The first 10 rows are patterns. Each new row is the sum of 3 different patterns, raised or lowered, with some noise. Before adding, each is slid sideways (what falls off one end comes back at the other) and multiplied by a number that may be negative. Names go in the order of the patterns.
(in the rows, 128 means zero)
Known rows, each followed by the names of its patterns:
[127 128 123 175 125 128 134 151 139 107 161 107 127 109 130 135 131 120
 122 105 138 145 119 128 149 145  84 131 142 118 125 123 125 106 121 115
 130]
j_600
[130 119 131 146 150  81 109 124 113 142 133 116 110 133 114 129 116 147
 131 154 103  98 122 153 148 121 153 130 152 138 141 102 117 115 141 115
 130]
j_268
[134 119 148 168 121 175 104 135 150 108  93 127 132  96 140 114 131 121
 174 125 138 162 137 116 119 128 125 127 123 116 139 155 148 147 158 112
 149]
j_9
[129 121 103 167 136 134 112 118 140 157 125 132 127 120 130 138 104 128
 136  93 127 107 131 102 125 154 112 128 156 141 141 126  81 128 122  86
 113]
j_4
[152 122 144 127 109 161 128 127 152 132 131 134 130 129 131 138 128  95
  91 123  82 134 127 134 122 121 130 138 122 130 115 146 108  93 143 118
 175]
j_599
[154 147 129 115 130 133 175 114 116 134 125 129 127 128 149  99 129 126
 148 136 117 165 162  94 124 107 114 127 146 159 110  84 127 125 156 121
 139]
j_234
[127 128 141 112 131 131 117 141 130 138 166 134  96 126 100 105 120 107
 128 112 131 116  81 135 144 142 143 128 133 150 133 133 151 121 175 168
 128]
j_926
[175  81 130 132 172 126 128 134 120 131 158 150 117 119 142 141 122 137
 123 116 132 142 118 127 125 139 135 142 139 128 113 159 147 109 117 156
 175]
j_610
[114 151 159 136  81 148 130 117 127 122 104 131 133 123 136 130 128 129
 133 140 141 125 116 123 123 119 159 130 112 164 113 126 121 113 120 124
 126]
j_219
[140 134 120 127 142 128 144 118  89 119 137 116 131 154 149 105 100 130
 130 105 130 123 129 134  91 137 130 100 137 129 148 100 123  96 131 118
 133]
j_481

New rows. What belongs after each?
[124 148 110 113 159 108  86 132 132 127 120  95 131 115  82 138 116  98
 158 109 110 103 119 106 105 144 102 119 106 133  45 111 124 108  85  94
  85]
j_4 j_599 j_219
[ 96 124 137 137 111 129 121 136 131 139 129 114 124 125  56  82 143 108
 140 139 102 149 131 117 126 140  90 114 116 130  87 114 124 143 105 145
 133]
j_600 j_4 j_599
[139 153 168 147 141 175 145 165 143 161 133  99 180 172 132 160 141 149
 195 157 156 180 162 174 138 154 100 147 159 158 129 124 128 124 147 113
 127]
j_268 j_4 j_926
[131 138  95 110 126  85 158 126 134 129 153 114 135 155 135 149 128 129
  99 140 141 122 112 134 127 139 124 129 148 152 110  91 134 138 103 119
 126]
j_9 j_219 j_481
[136 162 116 125 145 163  85 126  74 164 148 131 112 154 115 117 119 178
 139 156 133 120 195 106 132 148 157 150 132 144 119  81 135 165 151 199
  78]
j_268 j_4 j_234
[101  55 119 127 118 119 159 103 117 162 166 135 187 129 128 131 142 136
 126 113 139 140 106 109 121 157  98 152  81  80 155 151 117 117  59 136
 131]
j_4 j_599 j_610
[121 100 140 115 103 140 127 129 103 101  82 104 121  62  45  96  91  84
  91  78  99  76 117 135 128 101  85 107 106  66  52  94 103 171 125  84
 151]
j_599 j_234 j_926
[124 125 120 182 138 153 167 141 108 121 145  98 116 149 101 152 151 153
 126 143 144 161 139 144 147 180 122 134 103 134 132 105  99 105 125 135
 146]
j_9 j_4 j_234
[136 138 120 181 192 186 135 150 158 196 161 157 120 152 153 134 153 152
 126 155 164 175 153 105 120 157 142 176 166 133 152 170 136 145 173 196
 162]
j_268 j_610 j_481
[ 96  98  89 133 102  86 103  94  80  87 104 147 149 114 149  68  81 128
 104 137  69  94 132  91 121  69 126 126 121 118  58  70 105  79 114 130
  60]
j_599 j_610 j_481
[131 126 143  88 145 138 132 136 145 171 138 142 164 145 114 111  98 124
 119  88 128 115 113 144  93  76 133 106 153 115 141 147 171 139 136 158
 104]
j_9 j_4 j_926
[119 113 177 105 146 130 149 148 130 123  62 117 100 117 108  96  89 149
 119 150 132 111 105 131 121 109 146 115 172 113 148 134  94 126 135 120
 110]
j_268 j_4 j_234
[130 124 127 131 118 117 143 117  94 105  90  94 107 109 112 107 104 105
  63  92 115 156 122 107 102 128 123 111 152 112 154 125 107 121 125 134
 104]
j_268 j_926 j_610
[134 150 162 162 142 125 154 132 111  74 137 193 146 137  86 128 138 111
 157 135 102 162 189 166 127 169 146 151 155 161 105 125 181 139 148 158
 140]
j_268 j_9 j_610
[130 125 144 120 100 110 149 185 112 163 127  99 159  62  66 179 114 159
 140  91  84 121 149 170 100 104 102 108 110  68 100 146 200 141 179  61
 153]
j_268 j_599 j_234
[134 137 173 162 143 107 131 153 128 139 119  89 116 182 130 168 177 136
 157 103 139 137 125 186 147  99 119 120 108 124 117 138 113 106 154  97
  84]
j_599 j_926 j_610
[130 141 126 144 170 141 147 115 129 134 142 134 160 162 150 159 149 134
 137 156 113 140 181 153 115  98 154 132 130 137 140 130 121 118  95 106
 115]
j_4 j_926 j_219
[121  76  96  87  78 139  98 118 129 107  93 107 113 110  88  84 153 127
  91 100 152 114 150 119 116  81  93 117 118 107 120  94 109 111 109 109
 125]
j_9 j_234 j_219
[142  95 107 117  92 131 118 140 129 144 123  91 130 140 127 184 125 103
 193 117 159 157 110 170 160 121 138 155 172 142  93 156 130 134 134 136
 145]
j_599 j_926 j_219
[ 88  81  73  97  60 111 117  80  80 116  34 125  86  64 106 126 103  91
 126  79  77  95 118  79  93  80  86 113  97  81  84 132 128 128  82  92
  77]
j_9 j_926 j_610
[126  95 107 148 118 125 150 118 136 137 124  93 140  99  79 121 136 110
 110 149 110 124 167 143 104 119 131 121 116 116 116  97 122 133 151 151
 104]
j_9 j_4 j_219
[117 140 105 183 118  79 128 122  80  82 153 102 122  94  74 138 136 114
 127  89 116 128  83 134 166 138  38 147 126  70  76 129 112 110 121  92
 123]
j_600 j_234 j_219
[174 166 165 176 131 130 130 169 147 130 150 162 134 140 155 176 174 129
 126 163 179 145 166 139 151 146 187 145 169 171 136 144 130 154 134 138
 145]
j_268 j_4 j_926
[175 199 200 131 201 147 134 168 158 189 124 146 117 153 143 154 202 197
 117 151 126 116 174 115 111 157 145 148 164 149 179 129 119 158 154 118
 134]
j_268 j_599 j_481
[146 137 108 132 165 142 123 127 112 154 128 150 103 140 139 150 120 127
 119  92 156 145 140 143 144 147 144 154 130 101 147 179 134 130 130 138
 136]
j_4 j_610 j_219
[ 96 128 134  99 135 135 127 138 168 161 134  90 131 166 146 130 164 153
 103 135 149 109 143 135 104 134 116  98 125 135 121 151 163 185  86 160
 106]
j_4 j_219 j_481
[139 102 152 125 101 129 152 156  99 114 138 117 143 128  95 116 120  89
 147 112 140 111 155 113 134 117 148 126 123 125 112 149 117 161 114 121
 151]
j_268 j_599 j_481
[135 157 181 172 190 228 109 145 154 202 106 152 145 114 134 184 173 143
 145 164 164 179 147 123 127 149 141 145 148 133 167 129 129 171 112 155
 170]
j_600 j_9 j_610
[164 121 119 194 158 186 147 140 144 120 183 218 153 128 129 136 131 120
 134 155 168 142 128  82 183 185 154 179 153 169 172 144 171 162 146 171
 165]
j_268 j_234 j_926
[154 148 171 122 145  97 157 114  94 143 178 115 120 161 157 150 154 116
 135 162 120 113 167 156  89  92 130 140 114 172 145 153 106  97 171 124
 125]
j_4 j_219 j_481
[119 116 156  87 157 136 139 130 164 125 169 168 135 134 109 149  68 136
  90  94 110 173 155 150 124 178 137 144 138 124 107  86 177 156 121 134
 131]
j_600 j_268 j_9
[ 77  80 138  91  99 121 107 100 137 125 129 108  98  86 107 112  56 102
 105  95  89  84 139 100 108 101  86  82  95 106 110 109 121  84  85  90
  91]
j_600 j_599 j_219
[167 154 126 187 138 147 129 141 142 132 129 146 185 136 130 146 192 174
 134 136 116 141  91 126 178 147 132 134 124 147 161 129 135 191 149  92
 167]
j_600 j_599 j_481
[149  59 125 118  43 104 137  85 129 120 120 124 132 141 133 118 124  62
 121 138 102 126 109  81 132 102 143  91 124 154 128 127  71 115 103 101
 118]
j_9 j_599 j_219
[160 177 181 158 162 172 170 156 146 125 195 158 130 169 138 163 162 140
 122 154 124 174 157 166 172 154 147 133 170 143 152 156 134 120 156  94
 140]
j_9 j_926 j_219
[135 121 119 156 140 128 138 119 122  98 137 170 175 119 105 101 140 125
  96 135 116 131 148 141 127 125 115 162 134 137 124 102  99 124 115 137
 140]
j_600 j_610 j_481
[113 100  62  97 150  86 132 165 115  91  99 108 111 105 165 101  88  87
  98 116  67  25  95  85  83  91  35  63  78 107 102  93 128  94 114  99
  70]
j_600 j_268 j_926
[123 149 207 155 128 111 169 124 137 127 170 169 179 133  90 159 179 163
 146 170 177 177 132 218 117 143 117 148 145 117 122 168 176 212 193  78
 132]
j_268 j_234 j_219
[107 106 142 126 121 135 164 153  99 136 139 128 170 133 147 121 140 107
 152 123 156 132 115 142 112 154 111 150 141  84 123 176 141 156 161 148
 116]
j_600 j_4 j_481
[189 143 141 121 182 158 165 182 186 143 149 155 160 149 141 196 106 142
 142 153 165 171 135 156 181 110 150 130 155 147 155 156 158 161 191 206
 169]
j_599 j_219 j_481
[127 153 169 148 123 130 148  93 115 168 120 136 152 131  88 140  96 171
 140 119 156 214 139 142 187 142 161 133 187  72 127  98 136 143 160 128
 142]
j_600 j_9 j_610
[ 97 147 116 103 143  90  77  77 125 108 101  76  82 118 116 123  99 108
 101 148  96  91 129 177 128 102  86 106 140  66  98 115  99  83 124 101
 101]
j_268 j_9 j_610
[121 106 128 105 130 140 135 161 151 154 116 146 134 142 143 141 108 157
 132 122 143 126  87 128 140 110 135 113 142 134 145 121 122 140 125 127
 139]
j_9 j_234 j_219
[153 130 165 144 105 134 144 145 191  87 148 157 154 122 115 164 145 120
 158 164 132 130 166 147 141 139 136 125 119  72 125 102 128 117 129 155
 104]
j_600 j_599 j_610
[147 138 125 145 131 151 158 145 135 154 172 123 137 165 136 150 164 125
 135 136 173 145 157 152 140 176 152 147 150 152 164 132 166 128 150 130
 119]
j_600 j_268 j_610
[126  81 105 172 163  78  88 108 117 103 119 105  91  84  55 137 117  80
 138 115 113  96  68 105 118 114 130 150 126 103 143 121 128 143  98  42
 111]
j_9 j_234 j_481
[137 145 131  79 138 127  94 110 140 149  79 148 130 117 110 112 121 133
 116 109 128  94 106 130 128 122 123 107 133 111 120 113 110 139  83 122
 165]
j_600 j_4 j_926
[152 145 108 138 157 137 130 148 117 155 152 145 118 112 135 147 128 164
 164 138 171 139 170 101 131 133 125 149 131 115 150 134 153 169 122 152
  98]
j_268 j_599 j_234
[181 189 118  97 143 151 150 120 143 147 153 163 131 146 172 148 118 100
 114 121 119 132 114 177 126 113 100 179 153 125 169 164  95 137 122 131
 137]
j_234 j_926 j_219
[121 125 162 133 128 105 164 113 117 146 118 116  87 135 176 136 172 134
 133 121 115 142 180  98 142  91 130  85 118 148 111 135 113 140  68 134
 118]
j_600 j_268 j_234
[ 79  93  87  29  63 104 144  66  63 128 102 102 109 138  70  78  39 103
  87  50  78  87  71  90 151  87 109 101 105  59 123  98  83  93  95  74
  72]
j_600 j_4 j_610
[130 101  97 164 174 145  75 106 129 165 119 109 120 111 101 130 164 123
  89 124 125  97 121  98  99 131 120 100 107 109 130 115 150 126 135 110
 147]
j_926 j_610 j_481
[ 61  98  71  97  87  63 103  71 114  41  76  64 100  84 127 114 101  91
 117 112  81 129  54  56  90 108 105 113 121 123  60  85 110  98  97 110
  97]
j_600 j_926 j_481
[ 92  69 132 137 179 122 167 159 137 153 148 141 154 178 140 140 153 144
 155 138 186 204  90 133 139 161 144 137 172 155 123 131 130 150 156 139
 184]
j_268 j_234 j_926
[113  98 108 169 101  96 134 145 110 100 106  98 112  70 104 117 115  76
 118  95 146 104  97 125 148 125  91 110 114 107 111  89 108  98  79  96
  91]
j_600 j_4 j_219
[100 124 104 103 112  99 105 111  85  53 101  74  98  86  94 105  72 105
 106 114 101  93 110  78  84 126  71 117 115 100 101  94 116 112  99  92
  96]
j_600 j_599 j_219
[144 139 102 133 174 186 140 107 130 167 138 153 156 110 141 150 110 139
 144  83 144 156 151  73 114 186 128 174 185 142 125 132 130 154 135 169
 139]
j_600 j_268 j_599
[156 156 152 149 176 153 173 183 194 150 192 171 143 130 171 182 182 142
 159 158 211 148 168 185 152 145 137 149 159 143 157 161 130 158 153 134
 153]
j_4 j_599 j_610
[152 143 134 122 119 129 151 128 128 101  90 105  63 110 119 128 104 111
  99 124 124  97  92 136 104  91 117 133 160 140 111 125 126  84 114 134
 137]
j_599 j_234 j_926
[128 169 135 164 157 170 130 170 148 161 169 155 159 200 148 116 222 156
 168 161 161 155 131 187 147 115 147 161 153 208 140 183 230 179 141 161
 183]
j_268 j_4 j_926
[158 115 110  57 127 111 167 154 130 103 119 123 149 121 113 130 105 167
 152 127 127 124 127 136 113  96 122  90 138 122 104  87 154 157 115  70
  78]
j_268 j_599 j_610
[103 170  93 122 125 115  81 135 105 107  90 129 114  93 130 145 150  88
 123 139 127 129 127 126  88 133 124 116 142 122 111 185 107 120 116 139
 127]
j_600 j_926 j_219
